The same things were measured in two ways. Each way mixes the same 11 hidden numbers, adds some noise and spreads widely along 7 directions of its own, which tell nothing about the thing.
Some things both ways: the first way, then the second way.
[-50,-21,-2,7,29,-2,26,6,-2,-4,10,12,-7,-9,-5,4,1,18,21,33,-9,-11,10,9,43,-7,-38]
[4,25,19,-16,-12,-23,-1,12,-36,-27,-7,2,10,-7,6,-19,-6,-1,1,35,-16]

[-1,-24,3,7,41,0,5,8,1,-38,-16,9,7,-19,-2,-9,-7,-5,7,-16,3,-11,8,2,15,-1,13]
[-21,-17,20,19,-3,-41,14,41,-14,-30,-60,16,-23,21,-19,-2,34,29,-4,-16,-34]

[-18,-19,3,-12,31,21,20,0,11,-19,15,3,8,19,-9,-17,12,10,13,3,7,7,7,-1,-3,-6,8]
[-1,-11,-37,31,23,-4,-8,-13,-1,-2,8,-11,17,10,18,1,-4,9,3,-6,37]

[-5,-7,-2,4,36,8,21,9,4,8,0,6,8,-9,12,1,-3,26,12,8,16,6,-12,-4,10,15,-8]
[22,23,-7,-5,7,0,4,8,-11,0,25,20,0,24,9,1,-30,0,-7,48,14]

[-17,-27,2,38,40,9,13,-7,-7,-44,3,-14,19,0,-12,-6,6,-11,40,17,34,-4,18,15,-23,-21,-11]
[7,-20,11,-22,-21,32,23,-21,16,9,-3,14,3,-43,-42,-14,17,-33,20,-9,-30]

[16,-53,1,8,56,-2,13,18,-10,-78,1,34,7,-23,-6,-1,-5,7,-27,11,0,10,35,-16,30,7,-13]
[-8,-41,-48,12,-28,4,23,14,42,-30,-31,5,10,39,-25,-5,-15,25,25,-6,-63]

[-16,22,7,-75,-29,12,51,-9,31,54,-30,-23,4,36,33,4,-13,13,65,-41,36,42,-45,23,-15,-42,39]
[-28,-9,-20,32,1,-1,5,32,34,-12,-8,0,-38,22,29,36,20,37,-24,16,-6]

[2,-45,10,-14,18,-34,17,40,5,4,-23,8,8,11,-8,-7,-9,25,13,0,28,-4,-9,8,19,1,-2]
[-13,6,-12,9,21,-22,-20,16,-42,-8,-18,27,5,25,-4,-10,14,2,6,-21,66]

[-9,-18,15,-61,27,20,37,1,-16,15,3,-4,-4,29,8,20,-17,-11,9,-9,-9,18,0,11,16,-5,-13]
[-12,10,-11,19,21,3,2,9,-2,-16,-9,22,-1,41,-29,-18,20,8,17,17,30]

[7,34,14,0,9,16,6,9,0,8,9,24,6,-10,7,16,17,39,-32,7,18,24,-31,-27,20,35,9]
[-21,-4,-21,26,-5,12,-3,-14,33,-13,-2,-20,6,-47,39,23,-1,25,-14,-17,-17]

[12,-14,-22,-34,1,19,12,1,10,-18,-13,-19,12,23,-4,-16,1,-29,7,-32,-4,-8,0,8,2,-17,15]
[32,-2,-18,-28,-4,15,16,-14,25,12,14,2,0,-6,8,-2,2,-23,-5,22,-12]

[3,-27,16,-4,25,7,1,8,-10,-6,-12,17,20,-25,6,-13,-5,26,-5,-1,-9,24,21,-13,8,9,24]
[28,7,-29,-18,8,4,11,-7,40,-16,-2,42,22,13,-14,-4,29,-6,-21,15,-26]

[28,20,-10,-12,14,29,1,-2,-8,-23,-11,-3,-5,19,-14,8,7,-35,-34,-23,6,-17,-3,5,9,16,4]
[5,4,11,-4,-23,19,14,-10,28,-15,-19,13,4,-40,9,4,6,-6,-16,16,-47]

[-13,-32,8,15,30,-10,-10,6,2,-32,-17,15,0,-15,4,-18,4,3,11,-2,-8,-9,27,2,-7,7,-19]
[31,-35,-44,-20,8,7,0,-39,39,48,8,-8,17,20,12,4,-22,3,18,-28,29]

[30,40,6,-25,-33,-8,-15,10,-21,30,2,-15,-14,34,7,22,11,-17,-26,-27,8,-14,-37,1,-16,12,-11]
[-16,5,54,-2,-9,11,-12,-8,-38,2,10,-18,-11,-52,7,-9,-12,-1,12,-4,4]

[-11,-8,-9,-2,-13,17,1,-15,-3,32,-11,3,-3,-2,-13,-16,-1,-2,3,-2,-6,-2,7,7,-14,-2,11]
[7,-16,-34,-8,13,6,22,25,23,-12,-26,21,-27,54,-36,-2,48,-20,6,-10,19]

[4,-20,-2,2,11,-30,-9,41,-10,7,-10,-3,-5,-5,-16,4,-2,14,0,-6,13,-16,10,11,11,-3,-4]
[7,-12,2,16,-26,9,27,28,23,-17,-9,-1,-33,-13,37,24,-29,16,-24,21,-62]

[21,7,9,-17,-7,-16,3,26,-9,2,-12,-9,6,10,-11,15,3,-3,0,-12,43,-8,-42,3,5,11,-2]
[-7,37,5,-7,17,13,11,2,12,-31,17,24,-20,-24,17,13,35,-18,-24,5,18]

[4,-31,8,-15,-10,-20,7,30,-13,22,-12,18,0,8,-11,8,-16,16,-1,-1,3,14,2,-11,6,-10,-4]
[21,9,-12,-23,-4,34,0,-36,28,6,18,3,20,-21,-8,6,-9,-34,1,16,-10]

[-15,-7,7,-42,7,-4,17,19,-7,-12,-2,5,-15,7,-10,19,10,7,-5,10,12,7,10,22,29,2,-25]
[-2,19,-25,-1,16,-21,-11,-14,-33,-26,8,26,37,7,5,-12,-8,-8,6,-8,52]

[25,5,-3,-40,-7,22,5,-7,-20,21,-5,-17,-5,33,-6,-4,-6,-29,-14,-30,-11,-4,5,16,-17,-8,24]
[2,-28,-17,4,3,35,4,-19,40,26,-18,-19,-9,-32,-12,4,44,-9,-2,-21,23]

[-55,14,1,13,-5,35,-1,-27,-24,30,-6,-3,-14,-9,-8,25,11,-19,0,22,-23,7,43,24,7,-1,-24]
[-27,1,24,-2,-21,-12,-6,-16,-1,5,-26,11,15,-27,5,-3,-17,32,18,-9,-29]

[17,-1,10,-1,10,-33,-4,27,-27,14,-9,-1,-19,2,8,18,3,4,-31,-1,9,-30,-13,23,32,18,-14]
[27,-16,-46,-21,-4,25,3,-27,35,30,9,-1,12,-6,23,3,-9,-8,-8,6,15]

[15,-9,-2,20,18,-32,-2,27,-47,-7,-9,-7,-10,-24,-8,30,-11,-8,-9,18,21,-33,2,26,36,13,-40]
[-10,6,9,-20,-1,-23,-9,6,-33,12,-25,28,14,-2,-44,-16,17,0,27,-19,32]

[21,6,5,-6,27,3,10,-7,1,-26,-4,11,-13,2,-6,-20,2,2,-10,-13,16,-22,-17,13,-3,15,13]
[-7,-3,-22,15,9,-20,-10,-3,-1,6,-12,-22,2,-2,30,19,19,21,-16,3,66]

[34,-6,-15,-3,-25,-28,-7,23,-1,15,-12,-10,7,13,11,-5,0,1,0,-24,20,-15,-35,-5,-11,-4,-1]
[14,18,9,-16,30,-6,-17,10,-31,-9,22,17,-4,20,-9,-9,6,-14,-4,-4,28]

[19,5,-25,-18,-11,19,2,-14,9,10,0,-7,0,2,2,-28,4,-8,-13,-32,-12,-9,-12,0,-6,-7,38]
[18,0,-1,8,4,-30,-10,-1,-27,-11,-22,-1,32,-3,-9,-17,-4,14,-7,13,-13]

[-10,-5,-12,24,48,24,26,-12,4,-62,2,12,-2,-10,-2,5,4,-10,7,6,17,-7,8,3,16,-4,-19]
[-3,6,-37,18,21,-31,-14,-10,7,-5,7,12,28,50,10,20,-21,22,2,20,12]

[16,10,-32,1,-17,42,3,-36,8,-21,-8,-19,11,7,-10,-23,15,-41,-6,-19,14,-10,-6,13,-27,-7,23]
[-3,27,12,-27,-4,15,18,-4,21,-21,13,-2,-25,-38,28,13,28,-6,-26,14,-2]

[24,13,14,-28,-2,-5,9,7,-6,1,-19,13,-9,7,-3,7,-4,6,-10,-17,25,4,-28,1,-1,17,5]
[7,3,-24,-13,9,15,-1,-29,25,-2,-12,17,24,-17,-19,3,36,-23,-3,-19,38]

[-31,-16,31,-8,19,-20,16,22,-20,14,0,25,-8,-11,3,26,-8,30,8,26,-3,14,3,0,37,3,-27]
[-12,39,35,-19,0,-16,-13,-8,-33,-28,-1,12,15,-30,3,-11,16,-4,-7,16,4]

Other things, the second way, with their names:
Z_622: [24,16,13,-29,-43,6,33,19,-13,-22,-19,12,-3,-11,-11,-28,-22,0,7,49,-15]
Z_704: [26,-8,-24,-34,16,1,5,-23,0,8,-2,-1,6,15,-10,-7,22,-33,-1,-7,41]
Z_607: [-9,-26,-13,-11,-12,-12,3,6,4,20,-22,-24,-16,-13,9,3,24,9,7,-16,17]
Z_476: [-28,-3,-3,30,3,-5,-18,-6,7,1,-12,-23,0,-8,28,13,-15,43,8,-13,15]
Z_367: [14,-2,-25,-20,5,6,11,1,24,14,13,13,-10,3,5,5,21,-1,-10,10,12]
Z_337: [34,-1,0,-20,14,20,5,-10,28,17,25,-7,-17,5,18,3,-11,-4,-12,12,-26]
Z_831: [28,14,19,-38,-19,33,33,22,15,1,-7,11,-50,3,-17,17,8,-55,-9,42,-6]
Z_10: [-3,8,-4,17,7,-14,-32,-17,-12,12,20,2,27,7,23,28,-50,11,-1,19,-2]
Z_796: [-8,17,43,-2,-7,-14,-4,13,-39,-46,-23,2,-4,-17,0,-5,-4,-3,-10,0,-26]
Z_791: [-24,-17,-21,24,15,-7,-10,7,7,-10,-46,25,15,19,-51,-13,39,5,26,-41,-2]
Z_161: [14,-44,-18,-12,-27,17,29,-16,29,15,-16,12,7,3,-29,-2,-9,-15,19,2,-40]
Z_66: [7,1,-18,-5,20,25,-20,-22,3,2,18,6,12,-11,5,4,5,-25,-7,-17,24]
Z_130: [25,22,-13,-21,13,3,18,9,5,-3,19,23,-21,24,13,10,12,-23,-20,37,35]
Z_627: [7,27,2,-17,11,3,19,-25,31,-2,10,16,-6,-26,21,15,26,-9,-21,13,4]
Z_19: [20,-15,1,-11,-23,18,8,0,3,6,1,-6,-4,0,11,-7,-28,1,-2,37,-23]
Z_210: [0,16,39,-14,5,7,10,-8,-3,-11,-9,-12,-25,-60,22,-2,47,5,-32,-10,29]
Z_478: [5,-5,-16,16,16,-14,-9,-5,6,-25,-28,16,29,16,-24,-4,12,9,1,-26,-3]
Z_152: [-9,8,-12,18,5,-35,-18,-13,-7,-28,-29,17,43,-2,9,2,7,23,-10,-10,13]
Z_531: [16,-8,-23,15,12,-9,-3,9,-1,-6,-7,27,21,51,-32,-9,-15,-2,15,19,-19]
Z_245: [-29,-4,17,10,-29,-9,2,43,-32,-3,-19,3,-27,8,-14,7,-17,17,19,22,5]
Z_863: [-41,-15,-4,27,10,-16,-17,28,-9,-30,-50,12,-9,20,-18,5,35,25,2,-45,1]
Z_743: [10,-15,2,-18,-33,-10,2,-12,-18,22,-6,-15,28,-30,-22,-14,-20,1,26,22,-10]
Z_483: [-21,-5,-25,-2,8,1,16,26,21,-27,13,-1,-37,43,8,10,17,3,11,0,-2]
Z_747: [1,23,7,9,17,-8,-6,16,6,-39,-4,25,-3,22,12,6,12,20,-28,15,-10]
Z_859: [-9,16,20,1,-11,16,15,12,9,-22,-13,-16,-32,-48,16,16,25,3,-28,14,-9]
Z_8: [-22,10,-15,9,20,-26,-8,26,-10,-12,-3,14,-21,56,11,12,17,16,3,6,51]
Z_628: [14,13,0,-2,0,-8,-10,-2,8,0,-4,19,16,10,21,-5,-12,31,-17,30,-8]
Z_384: [32,5,-30,-16,17,18,10,-23,39,-18,-8,17,23,-1,-16,-8,37,-23,-19,0,1]
Z_207: [-12,4,-43,-2,1,-18,10,16,0,-27,-31,39,8,48,-30,7,26,-19,9,3,30]

Some of these things the first way, each followed by its name:
[-24,19,-1,9,-12,-18,20,4,-7,23,-16,2,-28,-8,-19,24,0,7,15,22,44,-21,-28,38,23,-2,-21]
Z_207
[14,-18,-15,-6,-22,-13,-7,28,-20,14,-9,0,-8,15,-25,9,-8,-8,-12,-10,-4,1,33,1,-5,-23,1]
Z_10
[18,23,11,-22,17,5,5,1,-13,-22,-10,-5,-13,9,14,23,6,-18,-13,-27,17,1,-5,17,0,4,4]
Z_161
[-1,-16,40,-23,53,-17,14,18,-8,-13,-7,18,-4,-10,22,5,-8,27,12,-7,11,10,-10,3,12,20,-6]
Z_210
[10,-3,-19,-5,-8,18,1,-17,9,-5,-14,-7,-1,13,-2,-23,4,-20,6,-23,7,-8,-2,9,-30,-8,7]
Z_747
[5,-4,-2,16,29,10,6,20,-18,-7,13,21,-7,10,-7,22,10,14,-43,19,-7,8,28,-13,24,21,-26]
Z_66
[6,-9,-27,2,6,16,35,-6,19,-5,-16,-11,13,15,-3,-15,-8,1,40,-6,46,3,-18,13,-17,-18,8]
Z_245
[9,-15,6,39,18,-25,1,20,-14,-7,-8,22,-6,-10,-7,11,-3,13,-22,12,18,-12,-5,-4,18,10,-13]
Z_863
[-7,-5,-32,-29,7,54,30,-26,9,5,0,-10,1,11,-11,-12,-2,-19,9,-11,-5,17,24,13,-9,-20,19]
Z_859
[-5,-9,14,-6,3,-10,-2,1,-9,33,-17,3,-5,-1,16,-12,-5,13,2,-10,-9,-3,-1,11,-3,8,7]
Z_628
[-25,9,16,15,28,7,3,-3,-10,-7,-8,-2,3,-16,-6,13,6,-3,18,8,21,-10,-14,12,10,13,-12]
Z_627
[-17,22,0,-31,-17,20,14,-12,11,53,-15,-7,-2,6,7,-7,4,15,21,-14,10,13,-20,12,-13,5,18]
Z_130
[0,15,0,1,-9,2,-9,-2,-39,26,17,4,-14,-21,-8,6,3,14,-18,20,-19,-5,18,8,10,8,-5]
Z_743
[31,3,8,-14,18,-19,-5,20,-28,6,2,9,-23,11,12,16,0,-2,-49,-14,-11,-21,0,8,22,24,-14]
Z_19
